All groups share one centre, and each spreads out both ways along 5 directions, with some noise.
(in the rows, 128 means zero)
Known rows, each followed by its group:
[116 164 148 110 146 137 125 116 115 155 142 107  94 124 118 158 123]
Fiv
[131  94 113  78 132  92 132 111 157 141 132 128 128  84 144 128 134]
zet
[128 128 145 133 156 156 130 116 133 125 127 111 127 112  99 130 133]
Fiv
[134  95  68 113 139 150 124 163 165 116 117 157 134 122 137 136 130]
tetut
[129 121 125 105 116 113 136 133 142 142 134 130 114  98 138 132 116]
vevel
[126 143 125 147 134 174 137 153 117 139 127 121 117 153 124 146 130]
zet
[126 108  87 134 142 163 118 153 141 116 119 146 142 144 125 146 135]
Fiv
[109 115 146 123 153 100 126  73 110 110 139 116 154 152 110 101 132]
tetut
[127  89  70 112 160 125  95 122 159 105 107 152 171 136 125 148 165]
vevel
[138 131 119 140 122 147 126 147 133 137 116 121 133 135 140 153 142]
Sapa
[125 130  97  80 134 126 131 142 156 150 133 139  99 101 138 146 122]
Fiv
[133 144 153 126 131 134 131 126 132 130 131 113 112  87 115 137 125]
vevel
[126 153 142 134 139 160 135 145 117 149 137 119  96 132 117 132 118]
Sapa
[134 114 100 111 111 108 120 138 154 124 117 143 139 106 149 139 137]
Sapa
[126 143 133 144 139 146 119 128 122 121 120 125 129 135 115 144 137]
vevel
[125 139 130 127 130 134 132 134 114 139 135 124 118 141 129 135 121]
vevel
[130 149 102 139 117 153 118 170 122 137 119 138 121 160 142 164 132]
tetut
[136 120 142 121 150 131 114 103 146 126 119 113 137  83 103 137 146]
tetut
[119 133 143 128 130 100 123  95 114 129 130 111 149 132 127 139 150]
zet
[126 136 154 144 158 172 138 118 124 126 136 103 120 113  95 129 120]
Fiv
[112 102  81  92 151 103 109 120 145 105 124 158 144 142 128 120 130]
Sapa
[123 158 149  98 104  64 122 102 105 148 132 123 117 133 154 150 140]
Fiv
[125 126 133 119 137 115 124 108 127 127 125 120 138 128 125 136 140]
zet
[135  88 104  86 149 129 135 116 172 142 130 125 132  83 132 135 145]
zet
[122  99  68 100 174 156 124 153 156 136 130 156 119 145 124 134 135]
vevel
[124 127 119 128 133 113 112 110 130 120 114 128 155 138 132 149 159]
tetut
[146 102 120 164 119 152 137 149 132 107 118 138 147 140 130 106 126]
Fiv
[117 125  92 142 128 145 122 155 111 114 122 146 141 186 134 145 135]
tetut
[118 126  85 134 117 124 113 150 116 119 111 153 157 187 147 158 146]
tetut
[128 114 112 107 120 102 120 122 141 123 118 133 144 112 142 138 139]
vevel
[111 125 120 109 145 102 117 101 132 113 129 129 133 129 118 122 132]
Sapa
[127 103 112 108 142  96 117  94 142 115 122 129 165 121 127 140 166]
zet
[122 112 107  70 112  76 134 122 148 141 142 136 116  87 150 126 115]
zet
[128 112  95 144 155 187 126 158 141 122 124 140 128 137 108 139 129]
Fiv
[127 141 119 131 133 172 135 157 125 146 132 129 103 136 130 143 120]
Sapa
[130 118  91 124 109 123 129 154 136 129 122 153 135 135 153 143 124]
vevel
[119 132 121 123 109  89 109 129 128 100 120 151 138 130 127 121 121]
Sapa
[109 147 158 142 146 127 130  97  90 126 148 110 136 170 106 115 127]
tetut
[128 137 114 131 119 150 135 156 126 139 133 133 114 148 139 142 116]
zet
[132 112 111 107 147 146 133 124 142 152 134 117 118 111 133 148 137]
Sapa

New rows. What belongs after each?
[128 173 202 140  84  93 141 108  89 150 145  89 114 112 141 133 119]
vevel
[133 147 114 137 113 171 137 179 128 150 129 133  97 129 136 142 108]
Sapa
[129 115 106 102 109  82 117 129 150 112 119 150 142 102 140 123 124]
Sapa
[122 113  99 109 154 133 119 126 150 127 125 136 133 130 122 138 137]
vevel
[131 130 132 106 147 135 126 120 154 130 131 121 113  80 108 132 128]
vevel
[133 130 122 127 108 106 114 127 137 107 117 128 154 102 133 145 138]
vevel
[121 139  91 130 117 130 114 156 129 131 115 145 132 170 145 161 142]
tetut
[119 144 126 111 151  82  84  86 138 101 110 137 147 115 100 128 155]
zet
[139 141 131 172  65  67  90 124 113  70  88 146 194 135 141 137 155]
Sapa
[123 140 130 133 130 159 137 147 119 141 133 123 109 138 128 142 121]
zet
[114 119  76  74 159 136 113 132 156 137 133 140 115 110 124 167 139]
Fiv
[117 170 135 116 114 109 122 136 105 153 130 128 107 159 147 156 130]
Fiv
[127 128 108 117 120 130 137 141 123 138 129 136 121 149 145 134 127]
vevel
[127 138 121 120 103 114 123 144 136 117 124 142 120 112 135 122 107]
Sapa
[135 119 102 130 129 136 105 137 155  98 107 142 153 101 119 144 140]
vevel
[120 152 167 125 113 106 144 110  95 156 142 105 115 142 142 130 121]
vevel
[120 132 120 122 160 158 126 131 134 138 132 129 111 132 110 140 132]
vevel
[117  74  97 104 162  99 125  88 143  96 137 143 169 144 118  95 138]
tetut
[137 148 160 132 137 148 120 113 137 138 117  92 118  77 108 156 147]
tetut
[120 139 100 126 139 157 119 160 127 137 127 138 113 152 131 155 126]
Fiv
[113 134 109 113 150 135 125 133 129 122 132 142 111 150 116 116 111]
Sapa
[110 120  99 115 122 124 135 142 122 139 132 143 117 160 143 129 116]
tetut
[119 132 124 129 142 140 133 128 112 143 137 123 119 170 141 137 131]
vevel
[121 146 153 121 170 155 128 102 121 142 141 103 112 121  97 136 133]
vevel
[148  93 118 143 131 132 132 128 150 110 118 141 156 111 125 105 139]
Fiv
[132 127 117 136 122 125 112 128 137 108 111 134 145 111 122 147 143]
vevel
[117 131 149 120 116  83 131  86 102 140 132 113 143 153 145 135 144]
vevel
[137 107 115 152 133 162 132 142 136 110 126 137 144 127 116 118 133]
Fiv
[129 113  94 127 173 164 101 133 157 104 108 136 147 127  94 151 154]
vevel
[138  90 104 130 115 105 123 122 147 105 115 147 166 126 145 116 144]
Fiv
[107 127 136 112 152 103 137  89  98 149 147 110 133 181 135 132 143]
vevel
[115 148 150  87  94  68 142 110 119 145 147 124 102  96 143 126 101]
zet
[114 147 144 132 116  79 100 101 110  89 122 135 146 146 115 114 125]
Sapa
[142  82  71 103 145 143 129 141 172 147 119 136 149 122 148 165 169]
Sapa
[121 114 134 112 122  98 132  97 128 137 134 116 151 125 137 141 145]
zet
[129 131  98 125 154 151 105 151 148 125 117 150 118 124 114 133 129]
zet
[119 130  94 127 110 103 102 147 123  91 115 166 143 151 128 120 114]
Sapa
[123 146 109  91 109 111 133 153 135 161 137 142  88 126 158 143 113]
Fiv
[121 121 118 113 144 124 124 119 129 136 135 128 131 144 133 142 144]
vevel
[139  90  94 103 171 164 126 132 181 139 122 129 124  79 117 136 146]
zet
[126 135 150 101 159 151 137 121 141 148 142 109  90  87 107 125 115]
vevel
[127 128  86 137 160 195 121 177 143 129 123 148 110 140 108 144 126]
vevel
[123 148 132 105 120 104 121 129 121 149 132 130 109 130 144 146 130]
Fiv
[136 106 111 142 112 127 129 138 137 119 123 142 145 130 140 114 127]
Fiv
[124 110  85 110 153 161 128 151 159 129 128 140 125 120 119 142 128]
Fiv
[112 127  97 145 129 128 121 140  97 120 130 145 146 209 138 131 127]
tetut
[127 137 118 138 112 124 121 136 119 124 119 131 143 146 137 145 134]
vevel
[129  83  82 110 153 134 125 131 160 112 127 151 147 124 121 113 133]
tetut
[113 137 134 118 155 121 121 108 117 120 134 125 122 149 108 127 124]
Sapa
[117 134 130 127 134 127 123 122 113 129 128 129 130 146 125 133 129]
tetut
[142 110 122 116  87  51 104  90 149  89 104 131 193  80 141 138 161]
vevel
[111 158 147 113 102  86 121 131 123 114 141 141  92 103 115  98  80]
Sapa
[133 130 167 113  95  53 115  74 133 111 119 105 163  72 130 135 144]
vevel
[107 148 129 114 133 111 119 123 118 114 140 143 109 137 116 107 101]
Sapa
[134 110 101 109 139 157 140 159 162 136 131 139  98  89 121 126 114]
tetut
[125 143 123 130 126 145 124 149 131 144 125 125 117 125 129 145 130]
tetut
[133  99 106  86 129 120 140 127 162 145 135 136 115  85 141 133 128]
zet
[117 122  96 128 134 114 117 126 118 118 129 145 153 177 139 139 143]
tetut
[101 159 165 116 156 103 117  77 101 116 146 114 112 133  93 105 112]
Sapa
[144  89  85 139 119 127 131 151 147 108 116 156 157 133 145 117 130]
Fiv
[124 137 122 122 105 113 125 149 132 126 121 140 111 115 137 126 106]
Sapa
[132 106  89 133 151 122  93 116 143  88 101 142 185 143 115 149 171]
vevel
[132 178 185 144  82 124 145 139  95 152 140 100  90 110 141 136 101]
vevel
[112 123 108 123 142  94 103 109 123  96 124 143 157 156 114 121 138]
Sapa
[126 117 100 122 134 129 112 129 142 121 113 135 148 135 133 147 153]
tetut
[143 142 134 140 129 163 138 142 129 156 125 103 119 118 136 161 146]
Sapa
